Every row belongs to one group in each of 3 separate groupings. Each group adds its own fixed numbers to the row, and there is some noise. The rows also spread widely along 8 directions, which tell nothing about the answers.
Known rows, each followed by its group in each grouping:
[  8  -1 -23   4  -5  -4  -5  -4  12   5   7  -7  12  -9  -2  -6  -5 -12
  18  -9 -12 -16 -31 -16 -10  21  13  -6   0]  sogez (3) (1)
[  5  14  -9  15   3 -10   1 -10   1   6  18  -9  14 -17  11 -14  11  18
  -2   6  -1  -2 -15  -6  -8   0   6   3   3]  laru (0) (3)
[ 25  12 -10   8 -23  14 -11   0   5  -4   1 -13 -10  15   3   0  -6   6
   4  -8  -3  16 -12  -1   2  15   5   0  -6]  nazo (1) (1)
[  6   2   5   7  14  -3   1 -30  -9 -11  24  -8   2 -12   9 -37   9  21
  -7  -3  14  20  -5  11  13  20  -2  -2 -13]  tur (3) (0)
[ -7  -7 -16  -3  -6  28  -5  22  -9  -4   7  -4  -8   7   4  22  13  11
 -10  16  -7  27  20  13   6  11 -22   3   3]  leku (2) (4)
[ 15  16  -7   2 -27  -4   0  10   3  10   0 -18  -3   0   6  14   6  15
  -3   6  -6 -14 -14   4   2   6  17  -2  -1]  sogez (1) (2)
[ -1   5 -14   2 -11 -11   5  10   4   7   4 -12  12 -14   7  12   7  14
   6  15  -7 -16  -8  -2  -6   1  10  -5  13]  nazo (2) (3)
[ -8   2  -6  -7  -4 -14  10   9   8  10   2   1   6 -22   5   4  -7  11
   0  22  -5 -25  -6  -4  -5  -5  15   0   6]  laru (4) (4)
[  8  11 -17  -2 -13  13  -8  15   5   7  13  -7  -1   8  -3   9   9  -4
  -8  -5  -9   1   0  -3 -12  11  -4  -2 -10]  tur (4) (0)
[  1   9 -16   8   1  10  -4  -1   1   8  20  -8   6  -4   6   1  15   3
  -7 -12  -9   4 -18   0  -7  10  -7   5 -10]  leku (0) (2)
[ 16  12   4   1 -11  -9   5  -9 -15  -2   1  -2   1 -11   1 -27  -9  20
  12  16   3   9  -6  -7  -7  -4  17  -4   8]  sogez (0) (2)
[ 14  27   5 -12 -21 -11   4   7 -16   5  14  -8 -12   5 -21  -9  20  16
 -17   3  17  10  18  15 -12  -5   5  -2 -12]  tur (0) (3)
[-13  -6 -12 -19  -1   2  11   9 -13 -13   0  -2 -11  -7  -9   9   8  19
   1  30   0  16  28  14   8   9  -6 -11   8]  laru (4) (2)
[-12 -22 -11  13  14  18  -5  -8   4  -3   8   4   9  -9  23  -6 -16  -6
  12  -7 -10   6 -24 -10   4  11 -13  13  -1]  leku (2) (3)
[  6   0  -3  -1 -16  10  -3  12  -2   0  -2   0   3   0   2  -6 -18  -1
   8  12  -9   5   2 -13 -15  -3   0   1   5]  tur (2) (0)
[ -7  12  -9 -11  -4  -9   7   9  -5   4   9   0  12 -10  -8  -8   6   5
   4  19  -6  -5   8  -9 -20 -14   6  -3  13]  tur (1) (2)
[ -8 -13 -11   3  -1  21  -8   8  13   1  -6   0  -4  -5  19  11 -23  -4
   2   0 -13  -6 -13  -6   4   9  -7  12  -9]  tur (0) (4)
[-22   2 -32   2  19  10   0  13  -1   3  25  -8  19 -17  11  13  35  15
 -11  19 -12   6  11   1  -6   4 -17   0  10]  tur (0) (4)
[ 14   7   5  15 -13 -10   3  -5   8   3   5 -19   2 -14  32   6   2  35
 -11  15  -2 -12 -13   9  21  10  18  -5  -5]  tur (4) (0)
[  2 -10  -6  -3  -9  21  -9  11  -5  -7  -3  -1 -23  12   4   7 -14   0
  -2  -2   0  18   2   7  13  16  -9   8 -16]  sogez (4) (1)
[ -5  -4 -13  16  12  -4   2 -10 -10  -2  18 -15  12 -21  28  -5  21  32
  -3  15  -5   6 -14   7  19  14   0   1   7]  sogez (2) (2)
[ -6   4  -6  -4   4  11  -3   6 -17   0  16   4  -7   2  -9 -13   6   1
  -4   0   6  21   8   1 -11  -1 -15  12  -7]  sogez (0) (3)
[  0  -7 -10  -5  -6  18  -7  -1   4  -6  -2   7  -3   7  -2  -8 -25 -17
  17  -6  -6   9  -6 -13 -11   5  -5   8  -3]  tur (1) (3)
[  2  -2   5   7   7 -15   9 -21  -3  -5   4  -1  15 -31  15 -31 -19  18
  18  15   2  -8 -21 -13  -1   1  19  -4   8]  sogez (0) (0)
[  9   9 -22  -2  -9  26 -11  10  -2  -1   8   0  -4  15 -13  -5  -2  -9
   8  -3  -8  24   2  -8 -18   7 -11   5   3]  nazo (1) (4)
[-13  -3  -3 -23  -3 -25  18  -4 -10  -6   7  -8  -5 -21 -17   1  12  17
   3  15  17 -11  11  20   5   8  12 -14   0]  nazo (2) (3)

New rows. What belongs after each?
[-19  -4 -21   3  15  11   1  10   0  -2  20  -6  11 -12  17  10  21  13
  -9  16 -11   8  11   2   2  10 -16  -1   2]  tur (4) (0)
[ -6   8 -18 -22  -6 -13   7   1   0  -2  16 -11  -7  -5 -30   6  20  -2
  -5  -4  10  -7   4  16  -4  18   6 -13 -15]  laru (1) (1)
[-15  -9  -3  -3   0   6   3  13   7   4  -5   1 -10  -9  19  12 -16   5
  -3   7  -9 -12  -9   3   8  -1  -3  13  -9]  nazo (4) (2)
[  9   3 -31   9   0  14 -10  -9   3  -2  24 -15   3   6   4   6  24   3
  -3 -14  -6  16 -11   4   4  31  -9  -7  -8]  tur (4) (3)
[ -8   5  -7   4  23   1   1 -21 -12  -3  34  -4   6 -12   0 -31  18   8
  -9 -10  11  15  -9   5   0  13  -8   5 -15]  sogez (1) (0)
[ -7   1   7  -9  -8   3   2  14   8  11  -4  10 -11  -7  -3  -3 -28  -6
  -6  -2   0 -18 -10  -3 -10 -10   3  19 -18]  laru (0) (4)
[ -2   5  -1  -5  11  -6   7 -17 -15  -6  20   7  -2 -10 -11 -35   3  10
   2   5  15  20   5   2  -6   2  -1   2  -2]  laru (4) (3)
[ 11  24 -12  -4 -18   5  -5  13   0   8  18 -15  -9   7 -17  10  23   4
 -20  -9   2   4   3  10 -11  12  -5   0 -21]  laru (0) (0)
[  1  -8  -6  -5  -7   7   0  -6   9  -1  -1  -1  -7  -8   0   3 -17  -4
   7 -10  -2 -10 -20   3   3  17   7  -1 -13]  leku (0) (4)
[ -6 -22  -6  -4   1  14  -1  -9  -3 -16  -7   5 -10  -4   3  -8 -27  -1
  18   7   1  17  -1  -1   8  13  -9   5   0]  laru (2) (3)
[-26 -19 -17   1  12   9   2   3  16  -2   2  -2   3 -15  20  18 -10  -1
   3   5 -10 -15 -13   1   9  10  -9  13  -5]  laru (1) (3)
[-13  -5  -2  -3   3   4  -1   1   4   3   9   4  -2  -4   7  -7 -12  -8
  -4  -8   1  -6  -9  -2  -5  -4  -6  17 -14]  tur (1) (3)
[  3  -2  10  16  -1   3   0  -8  -8  -3   3  -7  -5  -6  32  -9  -9  27
  -6  11   6  10 -10   7  19   0   1  17  -4]  sogez (1) (3)
[-19 -16  -9  -9   6  -1  10   2   3  -8  -4   1  -5 -16  11   9 -10  11
   9  18  -1  -6   4   8  13   7   0  -1   2]  nazo (4) (3)
[ 11   5   1 -10  -4  -3   1 -17  -9  -3  10  -2 -14  -5 -16 -22  -4   4
   1 -12  16   6 -13   9   3  17  11  -2 -20]  sogez (0) (4)
[-20  -9 -29  -4  10  19  -2  10   6  -5   8  -7   1  -7   6  20  10   3
   1   9 -11   6   4   7   6  16 -15   1   3]  nazo (1) (4)
[  5   9   9   8   3  11  -7  -5 -12   1  19   3 -10   6   7 -27  -1   8
 -16  -9  12  25   0   4  -5  -6 -13  21 -20]  tur (0) (3)
[-10 -19 -15   6  12  21  -3 -13  -1 -19   2  -1  -2  -4  15  -3 -11   9
  14  10  -3  26   1   2  16  17 -15   5   5]  laru (1) (3)
[ -7 -17 -17   8  14   0   4 -20   1  -9  12  -5  19 -28  19  -8   1  15
  16  12  -7   2 -18  -2  11  19   7 -11  15]  leku (2) (4)
[-26  -6   0 -18  10 -15  14   8 -11   4   7  12  -1 -21  -6  -9  -5   3
   2  17   7 -13   8   1  -9 -11   3   6   0]  sogez (4) (3)
[-14   4 -15 -16  -3 -11  10  11  -2   7   6  -4   5 -15 -11   7   6  -1
   5   9  -5 -21  -4  -1 -12   0   9  -3   2]  sogez (1) (2)
[-23  -1   2 -17  14 -12  12  -3 -14  -1  16  -1  -8 -16  -6 -10  12  11
 -12   5  13  -3   4  19   8   2  -1   7 -17]  sogez (1) (2)
[-22 -14 -20 -13  15   1   9   2 -13 -11   7   9   8 -18  -6  -6   0   4
  20  24  -2  10  14  -5  -6   4  -5  -7  18]  sogez (4) (3)
[  0   9 -24  15  10  13  -8  -2  -8   3  26  -7  15  -1   7 -10  23   7
   1   1  -7  20  -7  -9 -10   6 -11   7   9]  sogez (1) (3)
[  8  12  10   6  -7 -11   4  -4 -21   3  19 -12  -7  -5   4 -15  19  30
 -18   7  18  13   2  18  10   1   3   7  -9]  sogez (2) (3)
[ -6 -15 -14 -10  -6  -4   4  -6   9  -5   0 -16  -5 -15   5  20   1   9
   0   0   0 -18 -11  18  22  30   9 -12 -11]  tur (2) (4)
[ -2  -5 -11  -3  -5   9   0  10  -7  -8   1  -2  -4  -1   9   8   1  16
   3  22  -3  17  18   3   4   4  -7  -4  10]  tur (4) (3)
[  2  11  -5 -24 -24  -4   4  18   3  10  -2   2 -18   5 -28   8 -10 -15
  -3  -6   1 -16  -1   3 -16   4   8   0 -19]  laru (4) (2)
[-22 -20  -5   3  16  12  -3  -7   9   3  12   1 -11  -7  17   0 -12  -8
  -9 -25   3  -7 -24  10  14  15 -16  24 -32]  nazo (2) (3)
[  7  -4  -4  12  -5   3  -1 -14  10   2   5  -5   3 -10  16  -3 -14   3
   8 -13  -4  -8 -30  -4   3  13   8   5  -8]  leku (0) (3)
[-36 -11  -9 -14  31  13   7   1 -17 -10  18  12  -5 -14  -4 -17   7   3
  -9  11   4  23  20   8  -2  -4 -29  15  -8]  laru (0) (2)
[ -9 -16 -17   0  -2  28  -8  12   4  -8  -2  -2  -6   3   9  11 -14  -5
   9   2 -13  13   1  -4   1  14 -19   6  -3]  nazo (2) (0)
[-15 -13  -2  -9  -1  -6  14   0  -1 -13 -15  -2  -2 -24  10   4 -18  21
  15  34  -4  -5   6   2  11   2   8  -6  11]  laru (0) (2)
[ -7 -10  14   6  -7   2   6   3   8  -6 -11 -10  -5 -14  37  11 -22  27
  -5  24  -2 -10  -2   8  23   1   6   8  -4]  tur (1) (0)
[  6   4  -7  14  19   2  -4 -26  -8  -2  36  -1   6 -10   9 -35  15  10
  -6 -16   8  22 -20   2   4  16  -2   2 -13]  leku (4) (1)
[ 12  16 -12   8   2   1  -4 -15   5   4  23  -7   9  -5  -4 -25   3  -3
   4 -16  -1   1 -25 -10 -16  10   6   1  -9]  nazo (1) (0)
[  2   4  15 -25 -27  -7   8  15   0   1  -8  -6 -24   4 -17   8 -12   1
 -12   3  12 -14  14  18   2   7   7  -2 -24]  tur (3) (0)
[ -9   6   0  -9   5 -18   8  -1  -1  15  18   5  -1 -14  -8 -16   0  -6
  -6 -12   8 -24 -19  -1 -11  -1  10   9 -19]  sogez (4) (3)
[  7   9  -3  13 -11   3  -1  10   5  13  10  -4   8  -2  13   1   4   5
  -7   0  -8  -7 -14  -5 -10  -3   0  14  -2]  leku (3) (3)
[  6  10  -1  14  16 -10   0 -24 -20   4  31  -4  12 -17   9 -46  15  19
  -4  -4   8  15 -20  -4  -2   3   3   6  -2]  sogez (2) (2)
[ -1   8   2 -21 -18  13   1  19  -9   3   1   5 -23  12 -24   4  -5 -12
 -10  -9   4   8  10  10 -14  -1  -9   8 -22]  leku (0) (2)
[  3   0  13  -3 -10  -7   4  -2 -11  -2   1   3  -4  -7   5 -22 -17  13
   1  14   8   6   4   0  -3 -10   7   6   1]  tur (2) (3)
[  8   7 -19  -1  -1   4  -2  -6 -25 -10  20 -13   2  -2  -8 -12  30  22
   2  13   3  31  10  10   2  18  -5 -12  10]  sogez (2) (2)
